The rows of a group lie close to one hidden flat surface of 10 dimensions, which passes through zero. Surfaces can cross.
(in the rows, 128 means zero)
Some rows, each with its group after it:
[149 177 143 120  96 105 108 144 102 134 140  82 142  88 159 142 135  92
 133 126 103 126 131]
subak
[123 113 105  94 135 146 108 141 139  97 104 132 163 146  89 106 107 163
 116 123 154 115 148]
rema
[192 100 124 175 132 133 159  94 146  99 112 109 175 161  99 142 109 105
 107 160 115 156 108]
Ferir
[128 115  96 152 132 104 135 103 164 111 108 137 113 132 132 132 104 101
 112 150 152 147  93]
Fev
[148 117 140 109  92 160  89 168 153 129  98 129 125 122 101 132  95 147
  89 137 139 101 158]
rema
[133 173  95  95 113 111  95 160 124 108 115 127 119 102 146 133  85 112
 122 162 155 123 108]
Fev
[120 139  87 162 150 110 108 109 170  63 126 127  86  98 143 105  88  94
 126 159 174 142 102]
Ferir
[163 178 124 134  88 143  34 137 139 116 136  70 160 127 131 127  96 139
 114 133 107  65 169]
rema
[147  94 111  96 155 161 136 150  95 109 120 155 180 171  91 125 100 173
 117 144 146 142 130]
Ferir
[149 140 156 148 143 120 157 128 157  80 161 153  79 119 126 110 148  98
 142 128 111 116 133]
rema
[132  99 139 134 125 169 121 120 111 112 122 124 150 153 155 128 130 179
  83 121  99 131 135]
Fev
[117  95 114 140 141 116 132 100 161 148 104 174 116 160  95 121 109 124
 151 137 168 107 128]
rema
[115 179 107 135 131 103 111 145 107 127 176 157  88 124 187 145 127 101
 140 149  87 115  78]
Fev
[166 126 146 127  86 126 107 118 132 126  93 118 114 118 204 148 106 137
  78 157 122 123 138]
rema
[131 109 140 133 140 142  98 141 127 109 142 133 162 137  75  98 134 115
 148  88 134 100 169]
Fev
[106 141 121 122 102 148  73 126 134  94  90  95 108  89 184 116  97 142
  92 138 161 132 135]
subak
[133 104 155 139 136 123 141 117 122 142 140 155 115 141 144 127 148 127
 135 109 111 111 143]
beg
[106 147 144 156 113 155 141  74 138 139  92 116 136 159  89 114 148 103
 181 125 130 105 128]
beg
[134 106 121 164 125  95 102  93 161 133 140  97 147 125 139 124 133 117
 109  92 117 120 146]
subak
[151 134 131 125 140 118  88 143 110  92 161  95 150 101 161 116 126 140
 110 111 123 127 157]
beg
[110 138 140 107 135  96 158  98 137  94  94 134 127  96 121  91 151  64
 186 104 190 139 142]
subak
[175 159 138 121 109 135 108 165 104 164 142  94 108 105 167 172  90 158
 101 187 122 134 132]
Ferir
[177  93 133 154 132 109 159 147 145 158 145 140 111 129 115 166 103 126
  96 164 119 152 118]
beg
[139 158 155 116 114 139 155 125 146 113 110  88 103  96 133 125 145 136
 126 137 133 133 145]
Ferir
[126 169 144 114 111 136 136 124 100 157 130 114 103 127 172 145 143 154
 142 151 107 116 126]
rema
[130  92 128 116 127 108 136 150 134 118 123 161 123 113 141 125 126 102
  97 113 131 152 118]
rema
[ 82 147 118  93 114 164 102 129  94  96 108 111 154 130 164 106 144 153
 120 105 114 126 116]
beg
[141 151 117 130 121  99  86 125 135 128 132 157 116 135 130 123  98  92
 160 141 143  82 134]
Fev
[105 115 105 122 130  99 101 114 145 183 130 134 106 135 154 143 114 177
 125 126 154 108 146]
subak
[127 106 111 143 128 159  86 157 167 129 120 153  67 124 112 134  66 168
  88 168 159 111 133]
subak
[123 132 120 119 120 140 163 120 142 140  87 128 132 137  86 134 126 122
 137 149 150 145 108]
beg
[110  56 142 206 167 143 148  89 148 114 148 179 105 160 105 105 135 100
 134 106 124 136 117]
subak
[123 163 122 116 106 105 116 120 133 154  99 142 104 126 123 135 108  88
 167 155 155 101 119]
Fev
[106 115 124 143 155 110 130 107 123 140 160 138 120 138 149 119 152 145
 141  98 114 120 133]
subak
[143 132 123 159 138 102 118  93 135 147 152 117 126 137 152 136 125 127
 143 134 124 117 138]
subak
[114 138  95 161 146 111 128 116 188  95 135 145 107 140  65 110 117  83
 155 136 140 112 102]
beg
[ 87 162 177 109  95 205 148 175  75 148 129 106 129 120  98 125 179 138
 137 103  64 135 119]
Ferir
[ 90 111 108 196 139 142 102  67  99 119 124 177 117 171 174 114 113  83
 153 145 121 122  69]
subak
[156 157 124 163 155 157 150  67 109  55  96 133 129 156 144 106 102  99
 173 196 166 142 101]
subak
[124  78 117  94 150 113 144 102 149  86  90 151 145 137 137  98 129 161
 110 104 182 141 157]
Ferir
[136 168 136  98 118 137 181 123 125 146  95 107 123 129 101 142 139 139
 161 156 146 135 125]
Ferir
[102 157 110 171 157 150 141  53 116 131 137 112 124 173 142 124 137 160
 175 154 127 119 111]
rema
[ 96  99 121 148 129 148 116 122 121 155 132 161 104 152 152 139 124 153
 106 127 106 125 105]
Fev
[155 106 152 164 100 203 122 125 149 120 120 107 139 175 104 141 128 180
  66 135  61 103 142]
Ferir
[ 85 137 126  95 117 139  97 162  78 131 125 143 124 104 170 122 127 131
 121 113 129 136 114]
beg
[174 115 169 144 105 116 175 111 132 134 110 111 128 110 151 146 147  92
 113 138 117 157 131]
rema
[116 161 154 140 119 143 122 109 109 130 140 104 150 137 120 111 165 108
 167  99  89  95 140]
Fev
[157  95 150 159 125 169 155 112 155 115  86 116 124 131  81 127 105 123
 114 160 159 149 143]
beg
[ 85 129 120  80 145  97 143 126 126 132 115 153 113 108 137 106 147 125
 167  98 180 127 140]
Ferir
[140 120 124 119 156 134 163 101 151  98 109 135 136 156  86 106 130 146
 157 132 162 121 146]
rema
[156  93 142 110 144 126 158 142 125  65 123 129 165 106 114 104 143 106
 109 102 143 174 145]
beg
[112  99 152 118 138 187 153 184 107 145 130 192  54 124 110 134 109 154
 117 162 141 141 123]
Fev
[101 133  92  83 145 127 137 199 110  71 143 125 178  91  61 105 131  96
 122  95 135 186  93]
Fev
[103 141 138 154 132 148 121 146 132 135 152 147 103 127  68 114 134  88
 162 115 112 110 116]
Ferir
[127 127 130 159 114 158 107 134 101 134 135 112 143 132 139 139 119 118
 109 139  98 143 106]
beg

New rows, each followed by its group:
[176 119 148 123  96  76 123 125 146 153 109 121 156 115 125 141 125  77
 124 113 131 112 154]
rema
[181 166 164 101 138 117 176 126 142  42 144 134 102 118 167 110 165 128
 130 127 108 112 153]
rema
[131 117 134 108 105 136 133 117 135 142  91 155 137 169 129 134 129 146
 119 128 120 100 132]
rema
[115 101 102 130 136 127 111 118 129 149 108 114 155 128 103 129 101 140
 129 132 174 150 132]
rema
[101  95 122 130 119 124 147  65 135 103  69 124 179 146 142 107 150 103
 126  96 145 152 110]
subak
[124 117 126 137 119 125 175  99 149 157  79 136 117 137  95 144 120 100
 148 157 164 151 101]
Ferir
[133 102 111 167 129 108 103 137 157 157 172 151 137 159  86 144 119 105
 117 109  82 102 113]
subak
[118 109 141 162  95 142 120 123 115 115 106 141 151 129 125 124 135  45
 116 114  98 144  86]
subak
[143  97 120 156 138 101 130 101 141 105 136 132 156 138 133 118 133  95
 122 106 125 137 119]
Ferir
[131 151 125  98 130 115 136 124 122 100 125 104 134 107 159 115 142 144
 126 117 139 138 140]
Ferir
[108 109  97 137 121 155 160 130 135  83 116 147 159 163 112 132 135 114
  87 124  77 168  49]
beg
[ 99 156 108 115  97 142  73 132 109 183 123 124 157 163 123 142 121 152
 140 122  95  76 125]
rema
[109 141 183 130 109 178 142 152 136 158 133 126 100 123  68 120 174 127
 148  95  91  95 155]
Ferir
[106  52  91 128 133  90 134  93 155 178  86 147 169 155 103 142 112 134
 113 108 175 151 126]
Fev
[151 111 173 132 126 162 116 180 104 163 168 145 138 136  73 131 140 139
 131 106  88  97 172]
Ferir
[120  71 120 110 149 104 176 108 161 136  95 200 133 166  84 120 134 109
 145 111 164 126 125]
rema
[174 137 144 135 130 107 147 135 127 163 131  99 134 106 104 151 118 108
 142 153 144 143 143]
beg
[128 175  92  43 106 150 124 180 107 129 115 110 169 146 120 151 116 204
 103 148 106 118 115]
subak
[100 151 101  91 155 101 112 136 121  92 141 141 124 109 147 102 131 139
 151 112 162 124 134]
Ferir
[134  98 149 107 135 120 133 131 148 163 127 162 118 145  95 124 141 155
 141 104 142  96 180]
Ferir
[109  80 167 194 110 155 106 140 111 156 158 140  96 103 163 133 144  98
  88 102  80 148 115]
subak
[170 160 174 114 142 112 185 135 136  82 154 124  93  99 151 118 169 110
 143 131 112 133 146]
rema
[202  84 155 177 126 183 136 126 150  82 127 102 161 154  93 137  99 148
  68 156  99 142 148]
Ferir
[135 103 149 195 149 148  79 168 157  60 171 137  68  65 107  93  97  63
 108 127 150 144 142]
Ferir
[ 95 139 137  74 169 135 169 202 116 150 154 205  59 121  67 124 137 154
 178 140 162 117 132]
subak
[138 126 151 161 126 172 157 113 121 150 110  69 155 130  78 135 136 134
 138 143 124 157 133]
rema
[100 136 146 107 137 144 172 105  75 140 106 146 114 129 167 123 150 140
 165 139 150 154 116]
subak
[178 110 127  83  86  73 114  92 154 117  71 149 195 172 158 130 129 108
 112 107 127  80 157]
rema
[136 149 125 150 115 157 107 106 114  81 103 114 139 129 161 119 108 100
 121 161 127 137 102]
subak
[105 154 103 140 136 121 126 125 143 125 126 141 100 124  99 123 112  97
 162 150 147 123  97]
Ferir
[129 102 101 148 150 146 109  84 175  79 105 114 118 143 139 108  91 190
  95 147 174 123 155]
subak
[107 138 135  95 111  87 147 100 126 103  89  89 108  56 234 117 153 117
 102 108 169 180 129]
Ferir
[101 164  76 126 139 115 125 122  92 131 124 136 144 133 129 138 103  92
 166 170 146 158  56]
Ferir
[ 95  89  60 115 131  95  66 128 116 141 117 118 228 139 106 122  98 123
 113  85 155 142 120]
rema
[107  92 153 156 123 157 125 144 108 111 127 136 126 101 115 113 137  77
 115 106 124 165 114]
Ferir
[104 116 104 167 147 115 108 112 131 148 148 124 138 130 109 124 118 104
 148 123 136 135 112]
rema
[ 84 169 126 103 162 115 104 142 113  96 179 114  88  83 177  94 161 166
 148  89 138 117 159]
subak
[ 75 156  96  90 152 140 103 162 100 126 148 165 117 137 107 112 120 149
 168 125 141 107 115]
Ferir
[114 127 131 159 111 115  81 119 144 130 153 120 103 116 185 128 131 125
  97 104  92 105 132]
Ferir
[119  98 134 137 157 161  97 173 144  91 165 102 126  93  81 100 121 165
  99  95 143 137 176]
Fev
[ 99 119  92  99 124 182  80 130 134 136  85 131 159 176  82 118  81 209
 120 145 170  91 147]
rema
[128  75 117 168 158 115 131 133 142 139 161 200  74 152 144 138 106 129
 107 146 123 127 108]
Fev
[132 147 154 103 134 104 139 175 147 103 151 124 112  73  87 106 152  85
 151  93 141 128 155]
subak
[145 166 122 104 115 170 142 148 123  68 122  71 155 117 137 128 130 164
  87 148 103 159 113]
beg
[136  76 134 150 136 143 155 140 127 186 151 158 127 169  98 160 134 156
 102 125  84 132 119]
subak
[120  89 136 142 141 131 143  75 150  93  96 140 166 159  91  91 150 105
 150  87 147 121 145]
beg
[173 144 124 161 149 113 136 101 146 112 135 119 129 141 114 126 107 112
 158 162 143 118 137]
subak
[164 130 130 161 120 139 128 121 129 116 137 121 149 151 113 140 115 107
 121 151  98 128 110]
subak
[118  69 147 134 130 142 100 159  86 111 141 145 153 100 156 111 137 117
  89  83 123 161 144]
Ferir
[ 86 141 136  99 133 151  67 164 110  72 121 141  99  71 148  76 114 127
 137 100 180 117 162]
beg
[146 132 129 125 152  73 121 149 161  93 165 157 110 101 107 108 132  78
 154 102 145 112 149]
rema
[ 92  79  79 114 158  98 123  99 167 108 110 226 133 192 100 100 112 130
 150 102 163  89 116]
rema
[129 127 159 122 108 161 141 153 140 138 117 160  76 128 120 135 128 136
 113 144 117 115 130]
rema
[157 124 128 127 119 146 127  89 159  84  91 138 134 168 136 116 112 153
 114 144 135  96 150]
rema
[137  99 165 161 120 162 148 143 157 142  97 137  66  95  82 132 100  92
 126 164 170 151 133]
Ferir
[126 109 105 135 103 146 100 122 132 149 108 122 146 156 144 150 100 163
  82 147 112 123 113]
subak
[108 129 157 109 109 154 143 123  92 188 111 128 137 148 134 135 156 159
 145 110 112 116 142]
Fev
[147 132  94 151 139  53 123  84 166 159 134 133 123 142 150 150 107 103
 151 148 150 108 122]
Ferir
[100 111 125 130 132 143 109 156 135 119 135 176  73 118 145 124 114 137
 108 135 131 121 118]
beg
[149 114 131 180 153 134 102 112 184  71 141 128 105 127  89  99 108 105
 132 130 146 103 156]
beg
[100 110  94 131 144 121  94 135 118 159 119 129  90  89 167 141  77 159
 112 162 197 161 124]
rema
[128 161 111 152  90 106  98  62 168 144  79  85 115 129 173 141 101 122
 127 164 149 107 122]
Fev
[133 138 182 113  85 162 147 171  79 140 104 129 115  83 139 140 140  77
 118 140 113 163 109]
subak
[103 111 101 170 166 146 108 124 141 112 146 127  99 115 114 112  98 135
 129 145 161 150 114]
rema
[ 56  98 101 140 133 114 114 148 115 192 149 186  93 133 127 145 125 108
 139 115 124 135  80]
rema
[134  77 135  90 158 120 137 170 133 166 141 118 122  89  98 132 120 194
 104 102 182 157 192]
Fev
[127 128 122 109 135 166 107 174 126  83 137 113 138 107 102 113 118 160
 101 123 137 138 142]
rema
[110 135 151 147 134 162 176 108 104 156 123 131  89 138 153 144 144 151
 136 159 116 157  99]
rema
[ 43 159 105 115 113 152  71 160  99 126 144 166  90 121 176 113 132 130
 129 113 101 104  87]
beg
[144  93 124 153 124 136 104 120 168 128  99 130 132 135  83 122  87 119
 119 138 166 117 152]
rema
[200 133 156 158 120 104 123 123 153 116 123  67 137  74 116 134 110  87
 126 142 162 145 172]
rema
[ 81 127 113 145 171 146 136 132 146  98 159 193  57 149 119 104 129 143
 146 132 129 109 101]
rema
[124 143 139 171 119 137 102 123 138 166 140 126  92 130 116 140 118 112
 148 146 116 100 128]
rema
[136 147 113  87 135  97 127 169  96 125 150 166 140 128 126 133 126 101
 147 128 125 126 111]
Fev
